The rows are grouped in 3 ways, from coarse to fine. Each group lies inside one group of the grouping before and may be the whole of it. The rows also spread widely along 10 directions, which tell nothing about the answers.
(in the rows, 128 means zero)
Some rows, each with its group in each grouping after it:
[115  96 126 123 125 134 156 163 158 127 154 113  93  88 107 114 132 109
 122 125 126 135 103 111 167 178 123  96 131] | Pazim j257 j372
[124  93 161 192 200 147 138 113 107 164 122 125 162  60  50 121  81 131
 118  82 182 127 129  89 144 117 123 108 152] | Tasiz j47 j61
[ 53  99 137 164 157 197 162  96 114 118 161 126 152  69  68 132 102 106
 137 116 164 176 126 102 158 163 101 113 102] | Tasiz j760 j480
[142 114 155 155 164 162 121 153 131 170 133 102 118  44  66 118 129 109
 119 119 115 124 107 131 213 154 100 115 122] | lasu j491 j305
[ 99 115 156 111 181  85 112 173 156 112 121 150 116 145 127 130 136  96
 177 115 114 132 157  54 109 142 130 131 161] | Tasiz j364 j857
[125 133 138 128 153 153 138 124 123 141 128 157 139 136 127 121 108  61
 160  77  53 146 112 109 162 152 127 101  84] | Tasiz j47 j652
[ 98  75 200 169 186 154  94 124 102 170 117  71 114  43  45 135 101 133
 100  99 142 135 160 116 138 125 103 130 135] | lasu j230 j899
[ 62  98 123 136 151 216 121 113  93 117 144 112 126 101  89 135 109  54
 125  53  82 152  97 100 144 186 130  96 114] | Tasiz j838 j195
[130  91 169 144 177  93 151 148 123 147  97 155 154 140 120  98 124 127
 143  82  95 170 158 151  91  91 125 123 137] | Pazim j257 j103
[181 115 109 117 139  94  88 181 122 147  96 128 122 140 106  78 126 168
 158 106 136 122 104  90 116 158 120 116 160] | lasu j583 j553
[119 114 140 145 133 158 111 149 109 151 120 107 106  73  83 118 100 107
 143 102 133 129 108  79 176 172 119 109 100] | Tasiz j364 j916
[134 122 145 102 131 112  98 180 172 136 114 103  90 123 121 115 165 117
 135 149  96 145 134 126 189 163  98 126 114] | Pazim j66 j210
[131 121 114 157 185 165 112 150  91 146  98 149 178 110  72 104 106 131
 140  71 163 147 106 101 132 137 111 115 160] | Tasiz j838 j13
[139  97 140 150 152 164 124  70 168 139 128  85 152 135 100 129 135 117
  79 123 100 141 118 127 209 186 118  97 149] | Tasiz j760 j106
[ 96  92 150 112 124 100  91 180 118 118 118 108  66 124 111 123 113 107
 170 111 121 127 144  63  90 161 143 110 121] | Tasiz j364 j324
[ 99 113 179 124 177 141  61 131  94 129  86 105 112 136 100 144 122  93
 154  79  80 147 170 101 108 135 115 133 116] | Tasiz j838 j808
[117 135 113 106 156 142  95 150 133 112  99 149 152 172 125 107 142 133
 166 110 108 164 124  94 130 168  90 121 122] | Pazim j257 j918
[133  96 154 136 171 119 111 122 150 150 157  90  79  74  85 142  97  76
 119 108  93  73 117  22 157 166 151  91 178] | lasu j491 j810
[197 110 152 121 168  31 162 198 149 171 129 163  92 122 140  95 124  97
 170 101  67  96 136 104 115  93 166 111 153] | lasu j491 j77
[181 107 138 131 120  80 127 178 103 166 108 133  97 131 127  84 118 130
 166  96 102 135 119 141 116 126 144 107 109] | Tasiz j760 j106
[ 95  75 176 157 185 136 107  96 137 146 140  74 103  73  70 148 113 106
  97 109 119 116 152  75 134 153 128 111 165] | lasu j491 j77
[157 135 124 104 154 154  95 141 137 133  99 132 132 180 139 116 146  67
 140  75  20 134 103 127 174 168 131 110 119] | Tasiz j838 j195
[119 126 152 139 188 150 114 186  72 172 118 141 111  52  70 107  99  81
 179  49  92 125 110  89 135 121 114 130 128] | lasu j583 j553
[100  90 123 171 151 176 163  81 116 145 137 120 181  81  72  98 100 142
 109 100 147 161 105 109 150 159 106 108 123] | lasu j583 j553
[109 120 122  80 110 138  60 163 131 104 121  95  57 137 123 125 125 106
 167 128  99 125 122  47 138 215 101 102 108] | Pazim j257 j103
[126 109 162 109 171  78 148 180 164 125 158 131  70 116 128 134 135  65
 163 121  77 112 147  86 150 144 148 117 159] | Tasiz j760 j106
[151 109 120 154 198 105 120 146 138 146 124 146 153 115  84 118  88 134
 136  85 180 102 112  34 120 140 143  98 210] | Tasiz j47 j652
[ 85  89 163 159 162 133 137 126 111 141 117 128 149  98  89 121 106 121
 139  96 146 160 145 102 112 128 123 120 123] | Tasiz j364 j857
[197 104 162 163 154 102 116 108 145 188 120  93 113  80  85 117  83 128
 113 124 106  77 121  62 175 139 140  91 138] | lasu j491 j810
[133  98 146 131 162  90 142 179 130 137 143 149 110 109 112 104 138 110
 160 108 109 138 135 118 109 128 135 118 153] | lasu j491 j305
[ 95 131 144 155 177 182 114 147 115 147 110 140 168  80  73 121 122 112
 149 103 145 161 119 101 192 158  85 137 106] | Tasiz j364 j857
[105  94 198 165 180 148  99 117 114 160 101  91 131  76  63 142 116 119
 108 109 127 147 165 134 155 121 104 130 122] | Tasiz j838 j13

New rows. What belongs after each?
[109 105 113 165 155 173  94 132  96 144 103 118 167  91  65 109  98 158
 131  94 204 147  97  74 141 174 107 113 144] | Tasiz j364 j857
[ 65 105 136 142 140 205 104 125  97 132 134  95 129  63  59 116 125 123
 130 107 133 170 109 121 166 193  74 123  96] | lasu j583 j553
[114 138 168 104 210  76 103 192 135 125  97 169 124 149 119 122 127 112
 205 109 103 135 181  52  90 101 106 151 144] | Pazim j257 j918
[113 115 155 150 186 174  72 102  92 148  92 103 139 107  70 140  87 100
 135  73 117 120 137  57 136 148 116 115 146] | Tasiz j838 j13
[143 110  96 103 105 117 110 203 146 109 135 135 116 146 128  82 167 158
 152 141 147 163 102 147 141 189  98 118 124] | lasu j230 j899
[100  91 127 109 102 165  87 121 124 114 142  78  82 118 112 119 117 112
 128 125  98 132 114  84 141 213 115  95  99] | lasu j230 j899
[106 131 148 131 219 158 125 145 122 146 123 161 156 109  97 127 134  62
 164  77  65 141 134 100 158 133 106 135 140] | lasu j491 j77
[110 141  94 102 129 128  96 189  96 107 122 173 120 148 124  99 112 114
 216 102 139 156 106  64 101 176 108 114  95] | Tasiz j47 j652
[ 84 152 126 115 162 188 108 135  94 114 113 162 150 131 111 124 118  68
 194  97  84 162 130  84 153 161  90 132  72] | Tasiz j838 j13
[163 135 137 115 143 112 122 194 139 151 135 135  98  81  99 102 108 130
 181 152 136 104 126  63 174 152 100 121  98] | lasu j230 j899
[162 141 117 115 167 129 107 170 123 139  97 161 153 165 127 106 138  96
 161  82  76 139 109 119 150 141 125 118 141] | Tasiz j838 j13
[ 80  93 155 142 159 111 124 154 109 125 108 148 142 132 104 115 114 124
 168  95 141 168 160 101  78 122 124 130 120] | Tasiz j364 j324
[125 165 113  86 164 134 106 180 157 105 122 179 139 181 147 119 154  72
 197 117  68 151 115  93 174 177  99 125 103] | Tasiz j47 j652
[124 112  94 103 127 156 102 136 128 120 146 118  91 136 124 110 126  82
 150  95  74 114  86  64 141 208 132  89 133] | lasu j491 j77
[153 120 142 125 190  95 116 146 130 154 122 142 111 119 113 118  97  88
 171  93  84  89 134  36 119 134 141 112 160] | lasu j491 j77
[112 120 137 112 148 179 127 118 179 132 155  89  98  89 102 132 147  69
 110 129  51 119  99  92 243 214 101 106 122] | lasu j583 j553
[113 131 105 106 147 159 127 141 110 118 118 178 159 190 150 105 141  63
 164  55  43 182  91 140 129 161 129 103 106] | Tasiz j47 j652
[160 124 169 129 156  92  47 184  70 168  79 103  77 101  86 115  89 131
 195  97 126 114 152  72 104 125 116 131 114] | Tasiz j760 j106
[114 105 112 125 145 127 109 127 143 110 108 136 156 182 124 112 130 123
 142 103 119 151 120  83 113 176 137 107 154] | Tasiz j364 j324
[ 91 122 178 152 215 140 149 134 135 135 117 161 173 109  91 136 127  85
 150 104 108 164 168 118 152 103 103 146 132] | Tasiz j838 j13
[ 78 109 158 136 208 182 113 126 120 133 131 129 151  95  81 134 117  81
 136  85  96 146 138  86 143 147 101 132 149] | lasu j230 j899
[117  88 127 127 137 124 120 169 122 135 138 106  73  85  96 111 103 116
 137  95 139 118 109  69 119 166 135  89 156] | Pazim j257 j103
[106 107 165 149 205 172 117  95 131 152 106 118 158 102  80 138 100  83
 114  70  83 130 131  79 164 139 117 113 152] | Pazim j257 j372
[ 75 129 132 104 170 204 105 154 126 112 141 125 112 121 112 147 154  32
 135  78  47 152 108 119 188 187 111 118 128] | Tasiz j838 j13
[103 113 113 112 167 186 116 129 160 108 164 105  97 124 108 146 138  48
 115  83  73 120  83  76 197 208 143  86 183] | Tasiz j760 j480
[101 108 130 154 164 163 156 143 100 146 147 144 138  71  78 112 103 103
 153  89 150 149 108 109 153 149 117 114 125] | Tasiz j760 j106
[117 109 162 156 170 143 119 104  92 152 102 132 150 120  94 117  89 114
 157  78 111 152 145 100 115 114 124 117 112] | Tasiz j760 j480
[113  87 149 137 157 148 130 118 151 142 136  97 108 114 115 135 126  65
  90  76  66 124 105  99 172 173 160  88 158] | Tasiz j364 j857
[156 113 143 122 161 103  87 122 130 143  89 129 141 173 132 108 137 118
 149 100  61 141 141 115 112 141 120 119 131] | lasu j491 j77
[ 83 104 122 146 133 197 100 130 112 128 113 104 149  89  69 113 129 146
 121 115 166 180 107 131 164 188  70 119 101] | Pazim j257 j372
[131 133 133 128 172 146 127 167 117 137 132 159 120 110 108 117 116  70
 177  82  90 135 111  93 163 148 123 111 107] | Tasiz j47 j61
[124 148 135  99 177 148 103 172 156 137 110 138 124 121 114 122 148  83
 161 120  81 139 124  83 198 157  95 128 127] | Pazim j66 j210
[101 107 167 110 190 103  85 186 103 126 115 132  92 140 113 131 142  76
 176  68  77 147 156 110  83 122 134 137 170] | Tasiz j760 j106
[164 126 123 122 154 104 161 188 136 145 138 165 108 126 128 102 130  94
 170  86  92 131 100 124 154 131 150 102 143] | Tasiz j760 j480
[102 128 121  98 151 114 169 227 127 116 144 194 118 121 134  97 149  77
 204  95  94 174 117 134 125 133 109 129 106] | Pazim j257 j372
[126 119 110 143 137 183 167 116 146 150 148 133 142  96 111 116 108  71
 120  96  88 127  72  85 219 188 138  85 111] | Tasiz j364 j857
[122 104 140 150 144 155 118  91  90 142  99 125 166 147 109 106 109 123
 145  85 100 174 127 136 123 147 115 114 100] | Tasiz j760 j106
[168 115 118 108 112 118  79 147 122 124  99 103  89 173 137 108 124 117
 138  93  80 121 107 102 126 177 146  94 128] | Tasiz j838 j808
[138  94 137 153 148 123 111  96 176 134 135  94 132 121  90 131 108 145
  93 140 166 115 123  63 167 185 126  92 164] | Tasiz j47 j652
[ 76  96 133 105 136 153 109 150 120 106 154 102  73 127 123 134 141  56
 146  86  67 150 114 112 131 190 134 104 136] | Tasiz j760 j106
[105 112 140 106 113 138 139 120 126 126 135 126  92 132 144 114 102  66
 172 112  46 138 127  76 135 168 127  96  56] | Pazim j257 j372
[172 132 177 123 172  66 139 147 142 158 117 147  98 128 132 123  92  84
 186 112  60  95 159  61 143 100 153 114 113] | Tasiz j760 j480
[122 125  99 110 144 106 166 188 119 119 145 201 136 140 137  84 137 104
 210 109 110 157 117 107  98 139 118 123 109] | lasu j491 j77
[135 133 109  92 155  95 153 170 150 104 144 182 120 183 162 110 133  62
 187  97  59 127 119  64 117 148 156 102 146] | Tasiz j838 j13
[142 131 131 139 179 135 152 154 172 146 145 144 139  87  98 123 118  93
 142 128 131 104 108  52 216 165 124 108 146] | Tasiz j364 j857
[178 125 154 143 147 122 138 107 133 166 121 128 114 115 118 114  87  89
 143 103  67 105 118  83 180 143 145  88  86] | Tasiz j47 j61
[ 99  92 112 154 169 177 121 113 129 126 138 123 180 127  84 112 148 122
 102  89 126 175  97 139 147 171 102 110 168] | lasu j491 j810
[110 101 141 127 170 107 119 133 124 114 115 143 133 159 120 123 110 106
 153  91 109 136 151  69  78 132 145 111 163] | Tasiz j838 j13
[158 125 139 116 182 104  82 167 110 155  88 142 125 148 117 107 130 103
 175  79  70 123 131  97 112 129 122 129 143] | lasu j491 j77
[137  95 127 149 152 152 164 127 151 153 157 120 120 101 107 122 121  72
  86  73  86 132  81 141 192 165 152  75 152] | Tasiz j47 j652
[117 126 158 141 180 136  95 149 101 156  93 137 142 110  95 122 102 105
 171  81 113 135 141  69 132 129 118 128 118] | Tasiz j364 j857
[ 80 130 123 138 163 219 100  94 105 119 123 123 167 114  79 128 113 107
 153 105 128 169 110  90 180 189  80 119  99] | Tasiz j760 j480
[ 80 111 152 145 127 201 130 106 104 128 133 108 120  83  87 131 119  88
 128 111  99 168 122 139 180 173 102 114  54] | Tasiz j838 j808
[175 148 131 144 160 102 133 150 102 166  92 186 170 137 117  91  83 129
 198  98 124 135 128  81 129 109 116 117  79] | Tasiz j47 j652
[120 115 135 154 182 197  76 125  97 149  98 102 152 102  63 126 120 123
 117  71 141 154 107 123 171 162 101 117 154] | Tasiz j760 j480
[133  94 131 155 149 139  92 106 128 147 136  92 120  84  66 121  89 143
 125 126 163 103 112  35 142 178 118  99 157] | lasu j491 j810
[129  96 139 115  81 102  98 157  94 129 118 100  65 136 133  99 119 122
 173 120 101 149 129 126 101 169 132 102  73] | Tasiz j760 j106
